The same things were measured in two ways. Each way mixes the same 12 hidden numbers, adds some noise and spreads widely along 6 directions of its own, which tell nothing about the thing.
Some things both ways: the first way, then the second way.
[  3 -22 -12  16   8 -24 -10  -7  -3   1  -5  -2  24  -1 -21 -11   0   8
  -4 -12  -5  24   5 -41  -4   4]
[  7  30   4  29  27  -6   6   2  15  -4  25  -1  33 -38  -4 -35 -35  16
 -14   3 -26 -12  -6   7  18  -4]

[-15   7 -21 -31 -13  11 -27  14  42 -26 -24  23 -12 -12 -30  12  31  24
 -17 -19  23 -26 -10   0  12  -5]
[-50  32 -45   0  13   5  19   8 -11 -29   4  26  10 -41 -42 -35 -10   4
 -15  -9 -25 -50  10 -18   1  21]

[ -2 -13   6  51 -14  23 -18 -14 -31  74 -26  -2 -19   5 -22  24  -2 -26
  11 -26 -13 -42  23 -13  27  -5]
[ 41  -2  23 -21   3  41 -24   7  26 -24 -16  32   3  -1  23  -5   7  22
   8  -7  19  -5 -17  18  32 -16]

[ 23  14 -29  -5 -20  -2 -10  24   0  13  -3 -16   1  23 -17  21 -11  25
 -55  14 -16  -6  12   9  10  17]
[ 19 -49  16  -3 -14 -18  19 -35  -3  11  53 -29  -8  43   8  24 -25 -51
 -19  -8 -12  67  39  24 -22  55]

[ -9 -12   3 -37  -2 -59  21  37  15 -80  13  18  10  10  31  -9  -3  50
  -8 -36  39  47   5  29 -11  -1]
[ -2 -60 -18  34   7  -2  -7 -38 -14  20  23  -7 -12 -15  -6   2 -31 -33
 -14  31   7  31  12  30  -2  20]

[  8  39  21   0  16  -4  -3  -8   9  -6   9  -3   6 -17   0 -27  58 -49
  -4  28  23 -25   2  -6   7  -1]
[  7 -16   9  -6   8   9  14  -5   9  14  17 -30 -10  35  24  44 -16  -5
 -11 -10  19 -21  14 -55  -1  30]

[ 29 -35 -36   8  25  17 -21  10   8   8   2 -31  31   6 -25  35  31 -12
  12 -13 -15 -13  22  -6 -22   3]
[-27  39 -48  -6  15  -6  30  -8 -33 -33 -15  16  12 -20 -19   0   8  35
 -34 -32 -31 -88  -5 -24 -17   8]

[ 30  18   6 -23   1   2  -5  16  38 -25   9 -20  -4   2  18 -37  41  -6
 -33  22  25   2   6  16  10  -7]
[-14  10   4 -36  10  69  11 -23 -47 -46  -7  24  -1   1 -27 -13  38  12
 -11   0 -49  -6   2  68  -9  19]

[-20  -2   0   7  12  -5   7  -5  -6  13 -24  18 -42 -26  33   1 -14   3
  14 -36  26  -3 -26   4  32 -14]
[  9 -15  -2 -12   2  31   9 -12 -48 -22 -43  31 -32   8 -29  15  31  -5
  17  21  11 -30  20 -36 -18  -7]

[-35 -10   1 -41   0  18  27 -10  -8   6  24  29 -51  -2  39  -7   6  24
  10   8  27  16 -67  53 -14   8]
[ 19  15  34  30 -21 -21   7  -7 -17 -25  37   1  26  -3  -9 -44 -40 -23
  20  -9 -21  45  -9  23  -9  11]

[ -3 -27 -22 -13 -13 -33 -11  24   0 -28 -28  35  11  -4 -24  22 -33  65
   2 -64   5  14   7   1  15  17]
[ 10 -16  -7 -33 -18  63 -42 -14  -7  23 -17  41  -9   8 -28 -30  26 -17
  15  26  22  11  -5  64  28  -8]

[-30 -31  19 -10 -20   9   6 -21 -11  13 -18  29   9 -10 -29   2  -4  38
  29 -24   2   8 -28  12 -26  30]
[ 11  17  10  -3 -29  33  -8  24 -28  24  -3   6   6  43  43  22 -17 -17
  -4   7  48 -49  -6 -32  36  -1]

[ 25 -28  21  31   4 -46  29 -11 -41  32  17 -21 -20  19  32 -53  -7 -25
   9 -19  19  22  32  14   2  15]
[ 22  -3   3  35  19 -34  24 -40  -9 -16  34 -23  34   2  21  -2 -45   7
 -30  -3 -54  40  18  30   6  17]

[-11  -3 -35 -49   3  56  16  26  32  -1  -8 -29   8  24 -30   8 -36  23
 -35  23  11  33 -47  23 -35  22]
[-44  23 -41  -4  14  -5  29 -22 -24 -27  10   0  34 -31 -65 -39 -11  24
   3 -43 -88  -9  24 -11  -9 -22]

[ 19 -18   9 -11  29  -8  37  18  17 -21  49 -22  48  21 -12 -52  -8 -33
  28  71   0  36   5   8 -51  21]
[ 11 -27 -12   1  -5  20  -8  -6  16  -1   7   1 -15   7  53  16  -7 -16
  18  16  31  11  10 -30  -3  10]

[-23  45  19 -11  -5  43   6 -10  11  26  28 -37 -19   3 -11   2  12 -62
  14  48 -11 -29   0  19 -31  -6]
[  0  46   1   7  -7   3 -31  16  34 -30  16   3  23 -44  22 -32 -49  23
  45 -53   8 -14 -30   0  40 -37]

[ 15 -10  20   9 -13 -13  19  11  -6   8   2  -4  -5  23  14 -20 -26 -17
   8   8   3  -4  26  24  18  -5]
[  2  -4 -29  64  29 -22  19  -7  11 -20  15  35  16 -35  31 -83 -39 -14
 -18  21 -17  10 -13  17   0  -5]

[ 33  10 -12   1  10   6   8   7  -1  15  -4 -31 -14 -23  10 -24 -43  19
  -5  10 -16  21 -10   6   9  32]
[  4  15  21 -23 -15  66 -22 -20 -26   2 -22  23 -18  27  -6 -26  37  -6
  47  27  24   4  -8  36  14   8]

[ 27 -32  -9  16  23   2   9  16 -20  39  18   5   1  30  -5 -32 -31 -16
   7   6   9  22   1   1  10   8]
[  3 -12  -6  29  26  10  28  26  16  -7   5  27  -1 -42  38  -7   5  18
  -2  28  23 -48  -4 -66   1  -5]

[ 19  35  -3 -43  21  17   2  12  24 -17  28 -26 -13  14   9 -37  34 -27
 -30  14  37  10 -10  31 -22   2]
[-28 -18 -27  16  23   6  24 -16  -6  10   9   6  17 -38 -26  -7   0  19
 -24  -4 -23 -41   8 -26 -11  -1]

[ -5 -42 -49 -15   9 -14  10   5 -25   4   6 -35 -17 -10  11  20 -14  21
   4 -12  -9  31 -25   9   3  26]
[ -3   7   2 -60 -17  21   8 -59 -74 -30 -11 -23 -50  66 -40  46  39 -27
  18 -12 -24  17  41  37 -46  58]

[ 29 -21 -33  -5  -3   7 -15  13  -4   4 -11  -3   2  10 -19   3 -38  19
 -10  -6 -22   7   1  -8  26   9]
[  3  18  -2  35  14   2   0  -2  36  -6  28  23  13 -16  21 -93 -19 -18
   2  27   4  18 -35  31 -13  32]

[ -8 -34 -16  -3   2  27 -13 -11   3 -17 -16  11  35 -23 -30  29   8  38
  27  -3 -27   6 -25 -20 -17  16]
[  9  -8 -26   1   7  30  -3 -30 -35  -3 -28  43 -10  23 -31 -62  28 -26
 -20  51 -12   1 -10  40 -37  21]

[  6  10  -6   1 -19  21 -12   3  26 -29 -35 -11  15   6  -5  29   9  26
 -27 -11 -10 -17  17  -1  -9  -9]
[  6  13 -19 -62 -28  37  -3 -24 -56 -18 -40  25  -8  31 -10  45  42  17
  14 -44 -11 -35  35  12  14 -29]

[-42 -27   2 -19 -20   3  15  13 -37  -6 -21   3   0   1  -9  31  -8  28
   4 -40  25  25 -29  18  13  19]
[ 28  -7  12  11  29  37 -36 -19  28  15  -2   2 -17  30   9 -51 -16   1
  -3  32  28   7 -50  54  37  25]

[  1 -24  32  14 -17 -24  16  10 -17   9  -4  10   0   3   8   1  15  -4
  27 -17  16 -18  28  35  14   9]
[  3 -45 -24  25  23  27   6 -22 -14   2 -20  47 -18  -6  11 -31   2 -16
 -29  29  15 -15   5  24  14  -4]

[ 16  12 -16   3  36 -13  27  47  27   0  20 -29  12  -3  17   1 -37  14
  -6  18   7  37   0  11 -30  13]
[ -1 -72   4  33   5   8 -11 -26   1   7   4   6 -12 -43 -16  17 -22 -15
  25  21  26  24  17 -31   0 -12]

[-22 -18  16  35  -5 -27  -7  -4 -45  36 -25  19 -22 -27   4  38 -18   4
  50 -82   0 -20  20   6  31   2]
[ 37  39  22 -28 -35  12 -37 -15 -32 -34  26 -53  10  79  12  15 -54  -5
  15 -23 -18  41 -40  54  24  44]

[ 13  17 -14 -18  28  -3   6  22  -6  -7  28  34   4  -7   8  -4   7   3
  -4  39  10   1 -34  13  18  14]
[ 16  24  37   4   8  17 -11  13  41  15  26  27  16 -24 -28 -90   2  12
  48  -2   0  16 -32  27  34 -25]

Other things, the second way, with their names:
<207>: [  6  70   1 -29  -9  22  23   1 -70 -29   1   3   2  44   2  -7  23   2
  -7   9 -34 -33   0  29  -4  33]
<13>: [  8 -64   2  36  26 -12  33 -20  -5 -22  14  18 -13 -39  -7   6  -9 -20
 -13  24 -11  24  35 -24 -33  11]
<534>: [-20 -28 -29  -2  14  16  34 -24 -36 -15 -14  15 -29  -6  -2   8  31  -3
  18  -2  -9 -25  29 -46 -36 -10]
<377>: [ 36  28  22  21   5 -27  -5  -2   3 -45  17   4  13 -14 -16 -37 -35   6
  16   6 -19  30 -25  18   1  21]
<278>: [  6  10   3 -16 -19   4   8  -5 -42   3  24  12   8 -11 -45 -16  11 -10
  24   5 -31  20  18  33   7  -8]
<69>: [ 29  11  15  31  -6   6 -11  14 -25   2  -9  22  -6 -10  32   6 -20   6
  -1  19  54 -56 -38  -2  32  -6]
<281>: [ 11 -21 -36  -2  19  15   5 -31 -40 -13 -26  41 -14 -15 -27 -17  34  11
  -7  49 -25   1  14  41  10   2]
<12>: [ 12   7   8 -19  15  37  16 -25 -29  12 -30  46  12 -10 -37 -27  62  35
   1   3 -27 -36  12  25   1 -42]
<481>: [ -5  52  -9  39  -3 -10  24  10 -56 -45 -16  25   3  10  14 -27 -35 -29
 -20  10   4 -51  -3 -26 -15  24]
<541>: [-14 -56   3  20  30  16  18 -19  14  14  35  13   8 -59 -52 -34   0  -2
  -6   0 -31  13   8   9 -23 -18]
<53>: [-20 -72 -13  39  13  -2   4 -63 -33  12  -9   3 -11 -65 -42  27 -21 -22
  21 -17 -12  16  62 -23 -28 -60]
<446>: [ 21  10   6 -36 -14  -7 -10 -27 -20  -7  30 -54  -8  67  -9  22 -29   2
  28 -41 -34  43   6  26  32  14]
<190>: [ 29  46  23   3 -50 -38  -7  46  23 -20  47  -5  36   7  29  -4 -57 -12
  20 -14  21  18 -14 -32  32  34]
<15>: [ 28  30  -9  23   7  14  -1 -17 -34   2 -19  60  46   0 -35 -98   7   2
 -43  41 -42 -11 -32  78  -6 -16]
<376>: [ 15 -61  36  53  20  14 -19 -54  40  -6  22  18  14 -42 -10 -71 -38 -22
  31   4 -12  96   6  54   2 -24]
<309>: [ 45 -16 -24  -9 -14  -5 -29 -12  -3 -11 -12  -6 -18  50  29  21 -28 -27
   1  33  22  33   7  -8  10  31]
<43>: [-13  11  -2  22 -20   1 -11   9   8  -8  20  21   0 -25   4 -41 -30 -32
  30   7  33   4 -10  -6   4  19]
<246>: [ 71 -34  38 -55 -10  52 -34 -10  32   7  15  -5  -4  64   3   3  12 -15
 -18  -4   2  43 -24  49 -21  16]
<81>: [-14 -26 -20  12  12  16  -2 -32  -7   8  -1   4  10 -15 -29 -23 -13  -4
   0  -9 -22   1  10  -5 -12 -24]
<34>: [ 13 -82 -10   1  13   3  -5 -41  31  39  10  23  20 -31 -57 -22   0   3
   1 -14 -31  49  36  12  15 -53]
<537>: [ -1  33  30  11  10   9   7   1   7 -13  18   0  23 -46   9   3 -18  23
  25 -38  -8 -23  14 -13  24 -33]
<212>: [ -7   1 -17 -28 -10   5   0 -12 -24 -26  16 -20  -4  13 -38  10 -17  -1
  32 -20 -39  31  22  -3  18   7]
<222>: [ 31  33   1  10  -9 -44  10  -8 -25  -1  15 -17 -12  44  19  -1 -25 -20
  11   4   7   3   4  -8   6  30]
<339>: [ 23   9  18 -12   4  28  15   2 -28 -11  13  15  17   4  -2  -9   8   4
  -5   7 -34   7  13  28  15 -15]
<256>: [ 29 -16 -33  20  -8 -32  22 -17 -46   8   1  29   1  20  17 -11  -7 -36
 -23  41 -14  22  38  18   8   5]
<499>: [ -9 -26 -16 -17   4  28  38 -53 -58  -9 -26   0   0  68 -21  -1  34   2
 -11  -6 -52  -2  26 -25 -45   5]
<489>: [ 16 -10  17 -44  -1  30   1  -4   8  -2  -1  -3 -20   6  11  49  27  12
  23 -32  18 -23  24 -35  -4 -12]
<265>: [ 44  66  23 -32 -13  27 -33   7 -14 -25 -16  16   4  33  13 -21   0  21
  22 -15   7 -16 -33  56  51 -10]
<118>: [ 19 -34  24   0  -1  32  11   3 -12  12 -14  32 -25  -3  25  31  27 -10
  13  12  50 -33  23 -37   5 -18]
<186>: [ 43 -33  21 -27 -31  22 -15  -7 -12 -14   6 -29 -31  85  60  72 -24 -42
  -5  -5  46  20   8 -25 -15  48]
<259>: [ 16 -29 -20  61  16 -38   2 -20  16 -21  13  29  12 -38 -17 -72 -45 -35
  -9  37 -14  44  -5   3 -34  11]
<552>: [ -1  57   5 -42 -52   6 -12  22 -19  11  14  -7  25  17  -4  28  -5  12
  28 -46  14 -41   3 -21  34  -7]
<103>: [ 18  54  -3 -32   3  49  -6  24 -50 -27 -37  39 -17  29  -5 -20  35  34
   0  12  11 -79 -50  26  41   0]
<121>: [ 41  39  27  68   8 -38 -25  11  31  -8  46  -4  17 -32  53 -51 -80 -13
   0  21  36  15 -55  49  34  26]
<322>: [  7 -62   1  13  21  33   4 -51 -14   6 -19  26 -33  -2   0 -14  19 -26
   9  11   7  19  26  19 -29 -21]
<33>: [ 21   3  24 -11 -15   9  -7  22  23  16   8   0 -14   1  40  39  -4  -5
  23 -17  66 -42   2 -61   8   1]
<111>: [ -6  53 -21 -57 -21  35   8  25 -42  -7 -19  17 -12  45  -5  20  27   2
  -3 -20   8 -75  11 -22  19  10]
<272>: [ 15 -19 -18  43  11  11 -21  -4  30  14   5  46  18 -41 -10 -90 -13 -21
 -20  49  19  -2 -50  26 -36   7]
<115>: [  2   6 -30 -35   1  40   2 -36 -44 -44 -23  40  -1  24 -34 -33  31 -14
 -28  19 -53  20  22  76 -19  33]
<431>: [ 16 -28  43 -36 -11  39  -9 -39  -3  -3   6  12  12 -16 -52  13  20  -5
  29 -30 -32  54  55  39  -2 -31]
<63>: [ 41 -33  12 -26  -5  75 -36  -6  26  -8 -19  40   6  11  44 -17  13   5
   7  -9  16  16 -13  41  23 -44]
<418>: [ 10 -20 -15  64  25 -45  11  -4   7  53  17  12   9 -32 -32 -41 -40 -24
 -36  33  20 -36  -7 -33 -10  -5]
<188>: [ -1  29 -14 -10  -6  21  -8 -12 -19  -9   7   6   9   8  -5 -39   5   5
  11   3 -16  -8 -27  31 -10  11]
<179>: [ 35   2  40 -39 -51  32 -28 -18 -31  27  10   2 -23  29   9  17  35 -26
  78   9  35  43  18  36   8 -12]
<516>: [  2  -8  -1  17  -4  16   1   3 -11   0   3  28   7  -5 -20 -41 -17 -33
 -11  12   2  -4   0  -6 -16  -3]
<55>: [ 35  23  62 -26 -20  41 -22   6  -3   6   9 -12 -32  40  52  41   4 -13
  37 -12  67 -19  -9  11  25  18]

Some of these things the first way, each followed by its name:
[ -6 -20 -21  22 -10  -7 -28 -23  10  -8 -36  25   8 -27 -10  22  25  52
 -14 -16 -18  -7 -13 -46   9  -2]  <431>
[ -4  -4  -8 -26 -17   7   2 -14 -14   3  -4  -1 -39  13  12 -33 -18  19
 -28 -16  13  28 -31  12  16   8]  <207>
[ -1  33 -18  13  -9   9   4   5 -24  26   2 -31 -17   6   2  23 -43   2
 -31  18 -31   3  -2  -7   6  12]  <222>
[ 43  -6   3  29  25   8 -15 -26 -21  10  15   2  18 -17  10  -9  51  -7
  14  17 -21 -12   6 -16  -3  11]  <12>
[ -2  20   5   9   9 -21  11   6   0   0  54 -37  15   3   7  -1  20 -18
   0  55 -25  18  17  -7 -41   5]  <121>
[ 13  44  15  -5  30   1   0 -16   9  -8  44 -16   0  -4  14 -38  70 -82
   1  62  14 -24   3  -5  -8 -17]  <489>
[ 39  -7   4  19  29   0  11  13  -3   3  25 -14  24  -6  14  -9  -2 -34
  33  42 -20  -7  17   5   8  -1]  <534>
[-59  13  17  35 -42  33 -10 -30 -34  43 -42   6 -29  -4 -37  31 -36   0
  18 -38 -21 -23   3 -26   3   0]  <309>
[-26 -40 -12 -29  -6 -15  21  -4 -20 -19  21   0   1   5  14   1  15  27
   0  12   9  40 -41  14 -13  15]  <55>
[ 18  46 -15  15  11   8  -6   6  -6  90  20   8 -68   6 -15 -22 -29 -36
 -11   8   4 -44   7  22   8  20]  <190>
[ 20 -25  14   6  35  -7   2 -18  17 -27  28  16  63 -24 -10 -16  63   5
  41  33 -10  11  -7 -14 -55  20]  <15>
[ 34  57 -21  49  40   9 -13  29  33  25  12 -36  22 -23   2  26   6 -25
 -25  63 -33 -22  24 -43  -2 -11]  <377>
[-16 -37   4  19 -11  22 -10 -20 -15   3  -3  35  24 -11 -11  34  42  41
  23  17 -24  -8 -23 -14 -13   6]  <118>
[  0  10  16  15   6 -13   5   6  12   5  -8  -7  15  -6  -2   6  10 -32
   9   8   6 -22  20  -3   7 -11]  <186>
[ -9  13   6  -6   0 -18 -10 -10   8  14 -22  31 -32 -24   5  -5  -7 -11
   9 -36  19 -28  -9   6  35 -12]  <516>
[ 23  -8 -11  23  15 -12 -10  45  -7  13 -15  10  20   0   0  44 -16  20
  -4 -31   3  -6  23   4  32  -2]  <103>
[-10   2 -20 -26  22  17  -3   7  -5  14  13  -8  21  33 -28   8   8 -43
 -22  10  20   9 -22  -3  -5  -8]  <246>
[ -6  -7  14  -5  -9  14  20  -7   0 -20   5 -28  19  -3  18   6  10  -3
   7  39 -14  11 -10   9 -11  -1]  <322>
[  9 -26 -30  -8  24  -3  31  43  16  13  26 -23   9  33  11 -10 -25  12
 -28  40  17  45 -18  13 -21   9]  <13>
[ 24  38   6   9  10  15   9  32  30 -37  34 -26  44  11  -2  -7  25  14
 -24  72 -15  18  20  -9 -46  10]  <281>
[-19 -38  -7  -3  -8 -10 -14 -12 -23  17 -13  43   2  -9 -39  16  16   6
  33 -33   4 -23 -11   0  13  19]  <111>
[-12 -17   7  -4  -5  43 -25 -31 -14 -19  12  20  25 -21 -29  27  49  15
  48  12 -38 -15 -15 -12 -26   7]  <188>
[-53  15  37  18 -31  51 -22 -43 -32  21   8  18 -24 -23   2  57  68  16
  36  -9 -25 -36 -16   7 -28  -6]  <69>
